The rows come from 5 hidden closed curves, with some noise, and rows from the same curve form a group. Each curve winds through 4 dimensions. The rows are also pushed far along 2 directions, which tell nothing about the answers.
In the rows, zero is written as 128.
Known rows, each followed by its group:
[154 136 143 126 130  99 124  76 132 108 102 108 113 177  91  77]
K_321
[127 150 143 138 123 101 153  78 167 134 126 107 165 161  74  76]
K_946
[144 110 132  83 108 148 134 168 100 149 145 138 137  63 134 130]
K_390
[112 143 113 130 131 147 126 144 133 163 100 126 154  74 142 128]
K_321
[138 127 144 144 154 116 100 147 132  97 152 145  93 141 146 135]
K_390
[124 100 121 103 121 132 135 125 114 122 150 140 103 151 112 149]
K_321
[128 116 133 131 142 101  95 141 139 118 118 118 108 134 105 122]
K_835
[ 92 107 106 123 141 154 126 164 106 140 141 152 141 101 163 148]
K_579
[108 117 135 110 121 101 146  90 145 119 143 110 161 182  68  86]
K_946
[120 149 114 127 154 131 122 122 112 117 127 160  70 133 189 165]
K_390
[138 120 129 144 112 124 126 174 140 165 112 121 146  65 118 136]
K_321
[102 125 115 134 120 121 135 148 142 155 121 121 161 103 122 139]
K_321
[161 110 124 120 145 104  82 139  90 103  91 135  44 135 155 144]
K_946
[132 122 129 117 125  87 120  80 121  94  99  99 123 205  93  85]
K_946
[142 134 128 131 139  96  90 164 123 107 122 134  62 117 169 183]
K_579
[153 142 147 144 103 129 131 153 150 128 144 110 152 100 124 150]
K_579
[122 121 132 130 165 121  94 145 127 107 143 148  91 133 144 128]
K_835
[102 124 137 148 126 132 145 123 131 107 157 122 210 164 116  79]
K_579
[134 140 143 125 137 138 140  87 124 112 134 129 150 159 114  67]
K_835
[129 164 149 139  82 126 174  73 177 125 139  74 219 166  66  98]
K_579
[ 90 120 105 114  95 159 149 135 121 147 122 101 213 116 113 128]
K_946
[130 105 132 113 151  86  91 126 121 104 122 128  83 157 106 107]
K_390
[109 110 119 117 140 176 123 160 121 157 145 144 156  72 128 119]
K_835
[107 105 115 104 106 179 156 148 122 152 163 136 166 101 119 158]
K_321
[157  90 118 112 116 145 104 182  98 154 101 131  94  60 131 154]
K_946
[ 78 119 104 124 122 165 141 160 139 161 144 130 184  89 130 154]
K_390
[ 92 120 121 115 106 132 147 107 128 104 146  98 206 177 100 104]
K_946
[140 149 125 109 138 125 139  84 101 114 114 144  87 155 162 121]
K_835
[105 129 146 123 128 122 153 114 159 119 184 131 174 157  93 105]
K_946
[ 82 105 106 108 124 151 130 163 129 155 141 129 172  91 118 143]
K_390
[138 133 127 137 159 135  98 170 118 125 136 163  72  88 186 167]
K_321
[108 133 123 129 132 162 144 133 127 134 158 147 144 120 151 147]
K_579
[109 145 117 118 141 138 130 123 119 118 142 147 114 134 170 149]
K_835
[155 107 117 115 142  79  85 137 104 124  78 130  35 129 133 143]
K_579
[122 150 145 158 141  47 123  85 158  82 124 111 122 220 112  93]
K_321
[148 134 158 149 105 142 158 135 166 149 160 115 195  94  82  95]
K_946
[ 93 153 117 116  99 140 170  94 140 139 130 100 208 146 111 115]
K_835
[ 86 112 103 118 145 126 117 143 104 128 126 145 124 134 157 140]
K_579
[129 113 112 100 129 160 132 125 101 161 104 140 125  89 124 108]
K_835
[146 148 132 144 150 109 102 132 131 129  95 131  94 107 147 114]
K_321
[166 132 139 148 123 161 127 161 124 149 132 147 107  68 158 156]
K_390
[165 128 138 149 123 166 126 178 123 153 135 148 111  51 158 162]
K_390
[ 96 146 114 154 154 116 124  99 143 111 122 132 113 178 142 138]
K_390
[121 154 121 116 116  96 144  74 130 111 104 107 126 183 123 122]
K_835
[122  96 109 118 120 111  97 193 106 149  94 125 113  71 141 159]
K_579

New rows, each followed by its group:
[171 120 125 110 153 136  89 142  95 137  94 152  33  83 156 138]
K_321
[133 162 143 163 109 153 148 128 154 132 137 108 200 109 133 116]
K_946
[ 84 140 123 125 126 159 152 122 145 131 159 122 210 130 121 110]
K_835
[107 139 117 119 132 161 138 147 122 137 149 142 145  99 164 158]
K_835
[131 116 104 154 173 131  80 169 120 139 104 167  16  96 181 197]
K_390
[ 99 145 112 140 169 106 109 102 128  98 123 148  72 183 169 149]
K_390
[162 151 155 133 139 117 131  84 125  91 134 131 115 177 130  78]
K_835
[117 113 136  96  94 142 153 139 130 148 147 103 212 100  81  93]
K_390
[116 168 156 116  90 139 190  81 146 107 174  97 252 169 102  67]
K_390
[104 136 108 110  94 154 161 127 127 163 117 112 180  98 124 146]
K_835
[142 143 140 148 112 143 150 134 159 170 126 118 169  76 101 114]
K_946
[ 91 117 127 109 102 134 151 124 146 136 150  98 226 135  72  87]
K_390
[ 94 106  99 110 107 182 134 183 105 156 140 130 177  67 155 172]
K_946
[149 131 158 145 106 147 151 136 149 120 168 118 181 123 106 113]
K_321
[116  83  92  82 152 108  84 153  79 125 100 152  28 124 155 169]
K_946
[147 121 144 134  99 126 139 116 133 119 120  91 184 143  83  88]
K_946
[161 148 141 124 135 130 131 114 110 109 132 147  88 134 166 133]
K_835
[114  77 101  82 156 121  94 176  93 141 137 173  32  96 151 180]
K_946
[135 102 108 143 147 129  91 162 125 157  92 143  63  87 130 165]
K_390
[115 115 105  91 108 154 146 147 108 173 116 129 150  70 128 140]
K_390
[135 110 141 149  94 124 145 170 152 156 145 113 180  88  95 131]
K_321
[ 99 130 127 117 130 146 151  86 137 131 135 112 203 155  86  58]
K_835
[155  94 121 107 135 111  96 151 104 137 100 139  59 104 124 139]
K_946
[131 159 140 145 173  95  99 104 131  77 133 148  69 181 175 125]
K_321
[ 94 126 137 118 109 129 171 104 166 140 170 111 213 149  62  90]
K_946
[ 99 151 135 150 112  98 155  97 166 122 128  93 209 171  91  86]
K_321
[119 133 121 122 152  42  98  73 119  76  85 112  73 231 116  96]
K_579
[107 139 126 132 134 154 147 118 133 122 159 142 150 141 146 137]
K_579
[ 97 145 140 151 117  99 153 107 163 104 158 107 191 187 106 110]
K_321
[ 96 110 125 120 142 133 112 162 133 122 160 133 146 118 126 136]
K_390
[149 151 153 140  84 117 162  88 167 125 127  75 201 153  64  92]
K_579
[130 146 122 103 164  90 107  45 113  90  89 125  59 215 124  87]
K_321
[ 92 110 110 113 113 145 150 145 129 148 151 131 159 119 120 157]
K_321
[130 133 118 135 108 160 142 156 142 190 107 123 158  40 123 142]
K_946
[135 111 145 125 104 110 152 101 141 109 157 109 155 188  73 106]
K_321
[119 153 145 138 116 153 174  62 154 118 160 117 190 180  96  87]
K_579
[144  77 114 123 137 138  98 186  87 153 105 153  86  69 142 132]
K_579
[164 152 142 125 149 107 116 102 106  90 123 149  48 162 176 137]
K_835
[169 114 135 121 166 116  80 153 100 115 114 161  21 106 162 140]
K_835
[159 121 135 146 132 162 110 189 121 147 142 154  97  54 161 169]
K_390
[141  75 121 107  96 162 140 187 115 171 150 139 128  62 107 176]
K_321
[165 134 132 131 160 125  86 147 110 129 100 150  46  86 168 137]
K_321
[147  91 122 125 162  89  79 155  86 110  96 154  42 135 152 121]
K_579
[136  92 123 125 124 154 131 151 106 157 120 139 145  92 112 102]
K_579
[165 117 144 124 152  83  91 118 114  93 119 139  40 165 129 117]
K_946
[114 163 131 160 140 130 143  89 149 106 138 128 143 177 144 127]
K_390
[112 136 124 134 146 136 122 146 129 121 149 149 117 121 167 153]
K_321
[109 164 133 131 137 115 146  67 150  94 148 122 134 205 128 120]
K_579
[147 116 128 115  95 177 147 137 128 175 114 110 182  62  88 105]
K_321
[150  94 130 116 100 156 125 184 124 174 123 120 154  42  98 130]
K_390
[127 107 134 143 130 122 111 149 147 133 130 115 143 121  91 115]
K_390
[ 83 131 108 113 123 172 149 141 131 154 147 130 189  95 136 140]
K_835
[125 112 141 127 105 155 142 153 129 118 169 118 196 119 112 123]
K_946
[137 124 118 101 152 131 120  98  93 130 102 148  76 135 140 102]
K_835
[ 94 114 108 107 114 142 137 130 113 124 129 111 176 146 121 130]
K_946
